There are 3 nested groupings, the coarsest first. Each group lies inside one group of the grouping before and may be the whole of it. The rows also spread widely along 8 directions, which tell nothing about the answers.
Some rows, each with its group in each grouping after it:
[ -5  -5 -18  24  12 -19 -11 -17  23  22   9   8 -28 -18 -14   6   7 -22
   4   1 -38 -23  12] -> z933 lotug z7
[-19  -5  13  -4  11  25 -22  12  -5   5   8  -3   6  17  12  -6 -19  -8
  -2   4   3  12   2] -> z880 vaz z319
[-29 -16 -29  11  11   2 -22 -20  23  23  40  -6  -6  31 -31  -8 -18   1
  -9  -9   2  18   8] -> z880 pek z278
[-26  -4 -10   1  24   4 -38  -4  14  36  20  -4   7  17 -24   5 -18 -31
   2 -11 -19  16  16] -> z933 fam z956
[-11  -9   9  -1   6  -1  -7  -8   0   8  -2 -15  11  11 -14   7 -10 -10
 -17 -11  14  -5   8] -> z880 pek z996
[ -4  -8  23 -10  17  -2  -7   5 -11  18  -3  -3   8  -2   7  18 -11 -26
  11  -9   3 -10  18] -> z452 goda z546
[ -9  -5  22 -15   5 -11  -7 -10  -6   8 -13 -15   9  -1   0  11  -7 -21
  -7  -1   9  -5  10] -> z880 pek z958
[-18  -2   6  -5  -2  -3 -12 -11   3   2  19  13 -13   7  12 -19  -7   6
  26  12  -9  13   6] -> z880 vaz z992
[ -1   4   3  13  -9  10   8 -11   0  -7  -2 -16 -12  -9  -1  -9   7  12
 -15  -2  15 -13  -8] -> z933 fam z911
[-20  23   4  13 -10   7  -3   4  11 -28 -10  33  -7  11   1  -6  -1  -4
 -23  -2  -9 -24 -26] -> z452 kipun z27
[-24   2   1  -6  28  -4 -45   3  14  29  10  11  -3   8   2   4 -19 -46
   6  15 -39  11  10] -> z880 Tilev z285
[-21  14  15   9  -5  -3   1  -1   3 -17 -26  30  -3   6  -1  10  -1  -9
 -12 -18 -19 -38 -10] -> z933 lotug z32
[ -4  14  22 -13   0   1 -12  -4  -6  -1 -15 -10  25  -1  -8   3   2 -23
 -17  -4  14  -1   1] -> z452 goda z197
[  3  15  10  -4   1 -23 -11 -22  10   9 -14  -2  21 -10 -28   7  11 -31
 -14  -8  -5 -10  11] -> z452 goda z818
[-32   2  13 -21 -14 -31   0 -26   4  -5  -7  24  -4   8   6  -2  -8  -3
  18  -3  -9  -3   4] -> z880 vaz z82
[  3   3   4   5 -13 -21   7 -30   7  -6   0  -5  -9 -11  -8 -11  13   9
   0   6   7 -11   4] -> z880 pek z996
[  4 -14  10   7  22   9 -14   7  -3  24  -2 -16 -10 -11   9   8  -9 -23
  -2   6  -8  -9  16] -> z880 vaz z82
[-15  -3 -11  12   4 -19   2 -20  17  11   9  17   0  10 -32   9  -4 -11
  -4 -25  -7 -20  11] -> z452 goda z818
[ -9 -26   7   5   9 -15  11 -10   0  17   1  -4 -12   0  -7  19 -13  -1
   1 -18   6 -23  20] -> z880 Tilev z285
[-14  14  22  -8  13 -41 -25 -16  13  15 -22  29  21   2 -22  15   1 -46
  10  -8 -43 -19  21] -> z880 pek z996
[ -3   2  17  -4   4   0 -18  -9  -2   5  18   5  10  12  -4 -21   3   9
  29   7  -1  14  16] -> z880 pek z278
[ -6  -2   9   0  -6   5  -4 -11  -4   1  -3 -18   1  -5  -1  -3   3   2
  -7  -4  14  -3   2] -> z933 lotug z32
[-11  13   5  -7 -13 -28  -1 -27  11  -8 -13   3 -26 -24  18  -5   6 -16
  -8  26 -14 -11 -11] -> z880 Tilev z285
[-10 -25 -42  27  22   0 -19 -21  29  38  38 -27 -24   6 -34  -1 -11 -16
 -24   0  -4   7  12] -> z880 pek z958
[-15   4   6  -8  10  23 -15  10  -7   1   5  -8 -16  -3  34   1 -15 -25
 -11  20   5   5 -15] -> z452 goda z546
[-16  -3  21  -6   9  22 -19  15 -12   3   9   5   5  14  17  -4 -11   1
  22  -1  -1   5   5] -> z933 lotug z7
[-19   6 -11  19  -4  -5   9 -11  15 -10   8  33 -14  14 -13   1  -4   4
  -7 -19  -8 -27  -7] -> z452 goda z818

New rows, each followed by its group in each grouping:
[-19 -22   7   0  16   4 -11   6  -1  24  22   5  19  29 -25  11 -21  -3
  13 -30  15   4  24] -> z452 kipun z27
[  3 -22  -9  23  18  -9  -3 -12  15  29  10 -16  -8  -4 -32  13  -5 -11
 -18 -16  -2 -19  22] -> z880 Tilev z285
[-35  17  11 -16 -11 -19 -15 -22  10 -15  -6  28  10  23  -8  -9  -6  -9
   0   0 -11   2  -8] -> z880 pek z958
[-35 -14 -14  -9  -5 -13   0 -28   8  16  23  -6 -19  10  -2  -2 -16   5
  13  -8  10  11   3] -> z933 fam z911
[-27 -11  -3  -9   0 -14  -5 -19   4  15  -5 -13 -14  -6   4  16 -12 -22
 -10  -7   1  -6   2] -> z933 lotug z32
[-15  13  21   2 -16  32  -1   8 -14 -30 -10  -1   6  14  13 -12  -2  22
 -17  -6  25  -7 -20] -> z933 lotug z32
[ -5  -5  -4   0  26   4 -37   3   9  34  27  -8  -3  -2  -2  -4  -8 -34
  13  16 -13  21  15] -> z452 kipun z27
[  7  -4   0  24   4  16  -1   4   4   1  13  -6   1   4 -19  -6   3   9
 -14 -10  18 -12   3] -> z452 kipun z27
[-27  -3  10 -15  20   2 -28   4   1  18 -10  -8   6  10   8  20 -25 -47
 -17   3  -9   2   1] -> z880 pek z996
[ -3  -1  13  13   5  28  -7  14  -8  -6   4  -1  -7   2  13  -6  -1   8
   1   0   2 -12  -3] -> z933 lotug z7
[-11   1  23  -5  21   7 -28  10  -4  13   1   8  13  15   3   2 -11 -21
  13   2 -16   2  13] -> z880 pek z278
[-23  -3 -25  22   7 -12 -11 -13  29  12  19  20  -7  18 -37   2  -9 -12
 -16 -18 -12 -12   2] -> z452 kipun z27
[-20  18  32  -9   5 -13 -15   1  -3   2 -24  29  22  11  -8  10  -4 -22
  16 -19 -25 -19  10] -> z933 fam z911
[  0   2  -8  27  10  14 -12  -3  13   3   7  -7  -8   6 -18  -5   1  -5
 -29   0  -5 -14  -3] -> z880 pek z278
[-10  -1 -15  23  10   3 -14 -11  16  16  31  13 -22   4 -13 -17   1   7
  24  -1 -23  -1  11] -> z933 fam z956
[  1  -3   5  14   8  12   2   3  -2   2   7   2  -8  -1   1   2  -2  -3
  -5  -6   6 -17   2] -> z452 goda z546
[ -9   2   0  21   8  -3 -12  -6  13   4  11  22   2  18 -24  -8  -1   2
   4 -10 -17 -14  10] -> z880 pek z996
[-10   3  24  12  23  11 -16  20  -2   4 -17  19  10  16  -4  17 -12 -24
 -10 -14 -22 -29   6] -> z880 pek z278
[-21 -15   4  18  13  16   2  15  -1   6  -4   9  -8  15  -3  22 -19  -5
 -15 -29  -4 -33   3] -> z933 lotug z7
[-11  -2  16 -14   1 -11 -11 -11   0  11 -14 -17  10  -5  -5   9  -7 -25
 -16  -1   3   1   9] -> z880 vaz z992
[-40 -24  -4  -4  19  -4  -4   4   5  19   1   6 -26  12  16  30 -38 -28
 -13 -10 -10 -17   1] -> z880 Tilev z285
[-37 -25  -3 -20  -4 -14  -4 -25   4  17  19 -12   2  20  -6   3 -25   0
   5 -13  21  22  14] -> z880 vaz z319
[ -1  -6  -8  20  14   2 -13  -3  13  17   6  -7 -22 -12  -2   0  -3 -21
 -12  10 -20 -11   6] -> z880 vaz z992
[-10  25   6 -13  -8 -11 -25 -23  11  -2   2   3  25   6 -21 -15   8 -19
  -6   5   1  17  -1] -> z452 goda z818
[ 14  12  22  11   8  15  -3  10  -7  -4 -19  -5  16  -6  -9   8   7 -17
 -24  -9   8 -25   1] -> z452 goda z818
[ -4  12  -5  18  -3  -2 -11 -18  15   4   4  -5   2   0 -29 -12  10   0
 -12  -7  -4  -6   2] -> z933 fam z911
[-26 -19  13 -32  12 -18  -9 -13  -6  30   1 -17  16   8  -3  28 -24 -35
   1 -17  19   9  20] -> z452 goda z546
[-25 -21  14 -20   9 -22   0 -10  -3  21 -10  -8  -7  -1   9  27 -24 -26
  -1  -8   3 -10  14] -> z880 Tilev z285
[-16 -13 -17  21   9  17  -4   3  10   6  19  -1 -40   0  17  -4 -16  -3
 -11  11 -10  -8  -7] -> z880 vaz z992
[ -9   4  -2  22  23   7 -28   4  18  15  -3   3  14  18 -37   8  -6 -28
 -31 -14 -20 -15   6] -> z880 pek z278
[ 10  20  16  13   9  -4 -27  -8  10  13 -10  -2  31  -2 -45  -6  18 -19
  -8 -14 -18  -8  18] -> z933 fam z956
[-24  24   4   1 -12   1 -23 -15  12 -14   3  23  11  18 -15 -22   5   4
   1  -4 -13   5  -9] -> z933 lotug z32
[-22  19  16  -1 -15   9   2  -4  -4 -24  -7  19 -10   5  18 -14   0  13
   4   1  -1 -10 -18] -> z933 fam z956
[-21 -15  21  17  10  41  12  36 -16 -15 -15  10  -9  23  19  18 -29   6
 -27 -24  12 -36 -10] -> z880 vaz z992
[-53   1 -11 -28  -2 -32 -23 -34  19  10  16  19 -15  19   7  -4 -22 -25
  16  13 -19  22  -3] -> z880 pek z958
[ -9  -2  -9  10   9  -3 -30 -15  18  23  18  -8  20  13 -44  -6   2 -10
  -4 -15  -8  10  20] -> z933 lotug z7
[-19   5 -13  19  -1   5 -15 -10  19   0   9   8   0  14 -27  -6   0   0
 -21 -13  -9  -9  -4] -> z933 lotug z7
[-34 -42  -5 -27   9  -4  -2 -20  -7  30  37 -30 -12  20  13   7 -33   5
  22  -3  35  32  18] -> z880 pek z278
[ -4  -2   6  22  19  33 -24  22   1   6  18  10  -5  15   2 -15 -10  -1
   5   5 -17   0   6] -> z880 vaz z992
[-33   4  11 -17   4 -35 -24 -24  13  13   5  30  21  27 -24   1 -11 -20
  24 -13 -22   7  20] -> z880 pek z996
[-26 -27 -25   5   7 -14  -3 -25  16  23  34  -9 -24  13 -10   1 -19   1
   5  -5   6   7  12] -> z880 pek z996
[  3 -22   0  11  14  -3   1  -9  -1  19  20 -13 -24  -8   9   0  -6   1
  17   6   3  -7  18] -> z880 pek z996
[  6  -4 -12  13   4  -7  -9 -22  12  12  18 -18 -23 -17  -2 -15   8  -5
   0  21  -3   2   5] -> z880 pek z996
